The rows come from 4 hidden closed curves, with some noise, and rows from the same curve form a group. Each curve winds through 6 dimensions. The rows are also pushed far along 5 directions, which tell nothing about the answers.
(in the rows, 128 means zero)
Known rows, each followed by its group:
[106 135 142 128 135 150 155 126 125 131 152 154 103 140 105  98 143 172
 112 122 120 112]  K_833
[ 86 129 146 139  82 135  34 102 159  56 133 111  92 146 122 161 154  89
 138 116 163 164]  K_833
[117  73 128 157 118 131 147 145 132 154  83 156 147 132  95  99 116 113
  93 121 140 136]  K_930
[111 116 152 150 105 113  59 104 140  77 137 113 126 112 132 144 130  95
 159 133 168 129]  K_726
[166 105 183 164 106 140 148  85 152 137 177 205 113  99 144  99 144 107
 191 148 139 131]  K_726
[156 116 147 121 127 160 123  84 115 133 183 168  88 101 153 122 151 111
 191 171 129 127]  K_930
[125 122 155 138 135 166 160  81 143 127 177 190 108 133 133  85 164 146
 146 136 131 134]  K_833
[106 131 131 117 159 101  84 110 115 108 118  67 128 135 142 139 109 105
 147 151 175 148]  K_804
[ 93 136 152 163 121 107 113 126 137  94 119 119 120 129 106 106 119 131
 120 127 156 129]  K_833
[133 103  79 131 108 120 125 156 138 133 111 125 134 108 148 162 118 108
 118 116 113 118]  K_930
[133 141 123 104 162 131 171 144 103 173 134 130 127 132 128 109 114 171
 121 132 107 109]  K_804
[181 148 129 114 181 113 180 118  98 175 149 101 146 115 153 120 114 132
 154 180 128 124]  K_726
[ 77 132  98 106 160 127 166 148 130 144 127 130 152 145 138 102 114 182
  88  94 125 109]  K_804
[168  86 116 147 118 105 123 138 114 159 119 124 118  76 142 156 105  75
 156 159 124 130]  K_930
[114 125 123  97 168 113 149 117 114 132 166  94  90 152 151 148 128 154
 138 141 157 128]  K_833
[ 97  88 120 151 131 154 154 117 154 130 142 178 143 127 110  87 153 153
 110 111 144 101]  K_726
[ 71 146 131 116 133  93  84 124 131  67 172  64  64 147 143 169 122 151
 142 132 184 121]  K_833
[ 77 131 133 156  85 127 127 135 170  72 153 164 106 138 124 123 145 169
 117  82 139  97]  K_726
[131 143  94 110 131  87 118 163 114 119 131  72 111 125 154 183 105 135
 133 137 141 104]  K_804
[174 170 155 108 173 133 179  99  99 157 181 122 115 121 151 109 130 152
 168 175 118 124]  K_726
[154 139 139  81 131 155 146 107 117 153 209 157  81 135 174 151 148 151
 181 146 116 118]  K_804
[112 114 127 173 117  99  88 120 154 104  70  98 174 113 117 119 110  65
 116 121 159 173]  K_833
[ 92 133 151 136 131 146 141  99 142  92 193 150 113 130 134  96 151 173
 135 130 157  97]  K_726
[193 104 151 156 106 136 167 121 152 181 103 195 148 125 121 113 130  82
 146 126 103 173]  K_726
[186 112 138 130 155  85 129 131 106 167  92  88 138 131 132 154 104  72
 160 172 151 159]  K_726
[162 130  92 114 186 118 208 146 101 199 136 125 139 101 142 110 106 163
 129 144  97  98]  K_833
[107 135  82 116 151  96 155 159 126 125 120  88 119 137 140 146 107 164
 106 114 138 104]  K_804
[ 93 118 103 111 156 117 129 125 123 109  96 104 120 169 132 128 122 142
 112 117 155 135]  K_930
[133 117 116 136  77 109  36 160 118 124 103 130 136  90 131 183 113  75
 165 136 119  96]  K_804
[110 131 137 155 107 156 165 138 147 130  83 178 165 142  89  57 128 147
  73  91 105 143]  K_930
[138 125 151 130 167 115 192 112 127 165 127 134 141 140 136  81 109 142
 128 136 148 160]  K_804
[130 125 113 129 108 136 116 137 139 141 140 139 112 113 121 141 134 128
 131 118 113 127]  K_833
[114 121 164 133 122 163 103  75 125  98 162 155  80 131 125 103 157 117
 159 151 147 150]  K_930
[127 162 123 108 177 136 143  93 114 121 148  86 120 127 140 104 128 147
 139 153 141 143]  K_804
[147 100 180 128 101 176 113  77 140 145 188 218  93 126 144 112 168 105
 195 148 132 144]  K_804
[131 148 135  90 147 108 120 112 115 117 179  89  55 141 162 174 128 144
 172 141 145 141]  K_833
[ 78 149 120 128 146 110  82 111 133  85 112  87 138 130 138 117 117 124
 125 119 154 141]  K_804
[143 133 142 100 168 151 174  90 114 151 151 134  91 140 140 101 133 142
 136 133 116 171]  K_930
[180 123 185 102 157 110 167 109 106 167 152 126 114 140 147 133 109 130
 166 146 140 157]  K_726
[ 53 114 109 152  78 142  79 134 154  49 166 138  93 126 129 143 155 145
 115 119 161  80]  K_930
[138 117 161 112 137 128 151 114 111 132 168 142  94 149 150 130 129 138
 159 158 156 127]  K_930
[108 158 106 109 150 132 199 141 136 123 170 137 117 151 151 118 137 199
 100 104 110  96]  K_833
[111 135 143 164  82 103  73 135 165  77  66 114 150 142 105 139 121  80
 108  88 140 174]  K_726
[113 123  98 132 118 163 171 147 149 143 139 175 146 135 113 105 153 174
  87  97  99  97]  K_726
[ 70 109 131 168  73 116  77 139 153  66 157 154  93 117 123 142 139 136
 145 127 170  73]  K_804
[ 84 131 116 149 135 134 184 135 156 122 138 159 117 139 113  82 133 184
  92  91 126 115]  K_833
[188 114 150 135 162 139 156 102 115 191  92 143 165 120 110  90 122  89
 141 154 114 176]  K_726
[117 133 104 100 155  91 137 139 111 108 122  81 108 154 163 158 104 142
 141 136 157 118]  K_930
[ 87 132  97 131 141 132 147 135 138 112 109 104 122 126 119 109 119 146
  75  99 121 144]  K_930
[ 71 119 121 135 114 147 132 116 157  84 144 137 107 154 130 113 147 149
  96 101 152 139]  K_930
[109  88 101 164 110 136 162 148 152 141 151 183 133 101 121 107 139 152
 118 123 128  71]  K_833
[131 118 160 117 120  90  57 123 123 119  70  80 128 154 127 166 100  57
 147 126 161 200]  K_804

New rows, each followed by its group:
[133 117 116 117 121 126 127 121 134 123 137 123 107 129 154 151 127 113
 140 126 133 149]  K_930
[109 135 137 126 105 148  95 119 120  94 158 124  86 116 126 136 140 128
 132 139 128 122]  K_930
[100 118  83 170  82 123 129 189 131 112 153 165 130  79 113 140 134 168
 114 130 107   4]  K_833
[162 123 124 126 126 135 121 111 116 140 123 145 110 106 142 133 127  98
 167 146 109 145]  K_930
[134 123 144 111 105 149 149 138 115 136 173 166  79 138 133 139 143 155
 141 137 116 104]  K_930
[187 157 145  81 162 125 161 117  86 165 148 104 127 131 166 136 108 128
 162 169 116 142]  K_930
[128 125  84 118 164 140 198 139 136 162 136 141 183 101 141  92 117 178
  94  97 101  96]  K_726
[112 152 176 135 120 142 120 100 143 103 129 128 138 155 113  96 141 118
 109 118 141 178]  K_833
[115 105  95 172  72  84  81 186 136 100 122 130 119  84 127 183 115 108
 142 134 134  49]  K_833
[157 136 144 111 118 132 137 135 106 138 164 141 113 132 141 155 140 134
 148 151 113  99]  K_833
[ 72 111  86 122 162 115 124 145 131 125  69  94 146 155 106 113 112 146
  79  91 143 137]  K_804
[ 81 103  86 153 111 154 120 147 140 126 142 168 154  95 114 100 142 155
 106 123 127  57]  K_804
[146 124 156 122 113 122 139 126 133 127 184 146 107 122 156 152 130 139
 164 136 141 106]  K_726
[140 149 164 101 143  83  93 117 106  97 132  63  96 162 157 184 116  97
 158 154 161 158]  K_833
[129 129 117 112 168 120 146 108 130 154 114 123 150 127 154 108 113 120
 139 120 130 162]  K_804
[149 125 201 134 106 152 115  69 127 106 200 170  72 124 153 116 150 102
 200 176 159 153]  K_930
[ 78 152  88 117 113 119 101 154 138  73 147  87 110 136 140 161 132 164
 106 114 146  90]  K_804
[155 137 137 146 135 116 189 122 145 142 158 154 128 128 152 110 130 136
 143 138 130 127]  K_726
[153 150 109 109 137 142 174 116 120 136 199 148  96  99 181 128 135 157
 167 153 103  95]  K_930
[ 95 140 142 103 157 127 130  93 126  92 153  90  95 161 153 121 130 138
 125 133 165 168]  K_930
[145 122 157 118 140  98  97 115 126 129  63  89 141 152 114 141 102  85
 128 103 138 202]  K_726
[140  87 150 153 122 125 124 133 128 173  79 161 164 122  99  98 110  90
 125 130 133 154]  K_804
[177 106 154 151  94 135 170 115 150 158 140 199 112 107 147 117 125  93
 161 128 108 162]  K_930
[ 81 122 117 119 138 163 155 108 150 102 190 158 104 152 138 112 167 186
 118 112 146  96]  K_726
[172 152 176 151  88 143 133 103 134 125 200 191  99  90 154 122 149 115
 198 162 109 109]  K_833
[167 127 137 103 149 100 155 121 109 143 137 117 106 142 173 152 108 115
 174 153 143 141]  K_930
[102 154 127 126 121 100  80 149 107  88 134  75 110 121 118 159 119 139
 125 143 144  93]  K_833
[132 148 198 144  84 125 113 101 150  96 178 156  75 141 139 134 140 113
 170 133 150 162]  K_833
[ 68 133  97 175  65 123  92 175 157  74 126 149 127 104 103 130 131 154
 102 105 133  56]  K_804
[ 90 113 120 169 118 113  85 109 166  90  71 113 150 126 105 109 120  85
 105 100 156 178]  K_833
[180 118 109 147 114  96 117 148 113 149  88 128 161  84 153 145  95  76
 170 158 119 111]  K_930
[145 130 142 115 154 141 196 115 131 166 104 153 127 159 125  84 120 141
 106 106 107 186]  K_930
[137 117 120 102 169 127 198 138 104 167 142 130 135 149 144 108 113 169
 121 146 138 108]  K_930
[133 129  65 150 129 100 111 158 132 127  78  93 190  82 136 147 105  97
 110 124 110 103]  K_833
[126 122 118 104 203 130 168  98 124 158  90  95 166 148 121  88 116 140
  99 108 132 181]  K_726
[115 140 102 116 170 108 105 126 110 131 110  54 146 114 128 132 107 119
 115 146 146 138]  K_833
[150  67 135 154  80 133  76 116 134 127 129 166  94 102 135 163 138  61
 176 152 143 134]  K_930
[129 107 104 123  81 114  78 163 125 129 152 148 110 100 155 195 125 112
 170 135 121  73]  K_804
[125 118 109 141  87 106  69 176 120 104 101 107 141 116 113 184 123 103
 117 128 123  82]  K_833
[102 113 156 139  88 173 128 112 164 123 138 195 125 156 107  94 159 134
 112  96 127 154]  K_804
[120 116 135 130 147 123 153 112 128 132 174 132 100 130 145 120 134 145
 150 146 156 116]  K_833
[110  76 183 160  98 166 140 100 165 132 142 215 140 136  98  75 154 132
 119  95 146 140]  K_726
[129 115 151 155 105 141 104 111 131 108 149 161 130 116 123 123 151 106
 150 149 137 110]  K_833
[116 117 102 162  87 145 157 159 149 112 166 162 113 111 110 120 146 173
 111 132 132  61]  K_804
[157 151  89 109 179 130 179 137 109 173 116  88 174 106 137 102 109 145
 107 148 108 127]  K_804
[132 157  82  94 181 149 188 122 108 145 201 128  99 125 159 124 154 205
 142 154 108  62]  K_726
[120 151 164 128 157 138 202 107 125 125 175 167 105 156 134  80 144 184
 127 130 127 113]  K_833
[141 135 138 130 146 104  96  97 132 111 108  85 154 117 146 134 114  83
 152 134 153 171]  K_726
[ 94 135 145 164 110 145 145 123 150  98 158 165 114 148 102  93 162 161
 112 136 148 101]  K_726
[152 126 129 161  71  96  69 145 132  97  92 125 131  92 142 164 105  60
 167 141 130 125]  K_930
[151 110 159 157 118 138 151  89 167 153 131 172 133 116 134  90 130  89
 150 122 138 196]  K_833
[160 102 171 140  96 123 100 112 119 125 129 160 115 133 141 137 128  81
 186 162 157 137]  K_930
[152 134 149 146 132 134 185 121 129 146 144 181 136 125 131  95 137 141
 135 133 105 111]  K_833
[ 97 114 124 135 162 105 147 124 141 130  86  98 134 160 110 108 109 129
  92 101 156 177]  K_833
[124 119 102 139 107 148 117 137 129 132 189 152 118  79 136 137 147 146
 151 156 122  62]  K_833
[157 109 112 107 159  90 111 137 109 157  94  61 151 125 145 174  98  77
 136 149 150 161]  K_833
[109 106  84 158 111 133  99 159 133 125  90 127 169 108  91 129 137 119
  93 125 122  84]  K_726
[152 133 172 118 174 123 155  86 107 148 120 103 134 139 137  86 109 107
 139 160 155 190]  K_930
[119 133 107  87 176 136 141 121 108 140 146  80 122 148 138 132 128 156
 117 145 148 129]  K_804
[185 148 141 133  89 144 124 128 120 145 184 176 106  80 151 152 144 117
 188 159  85  91]  K_833
[156 119 167 128  98 118 134 117 126 121 166 166  77 139 159 150 128 116
 184 147 145 132]  K_930
[133 140 191 162  99 133 129  74 162  87 184 182  89 129 145 102 155 117
 182 139 152 150]  K_726
[139 115 173 124 120 156 171  91 152 137 180 200  90 154 138 110 158 154
 154 114 130 148]  K_726
[113 122  74 125 116 153 120 163 129 140 116 133 154 111 109 129 136 152
  92 115  97  84]  K_804
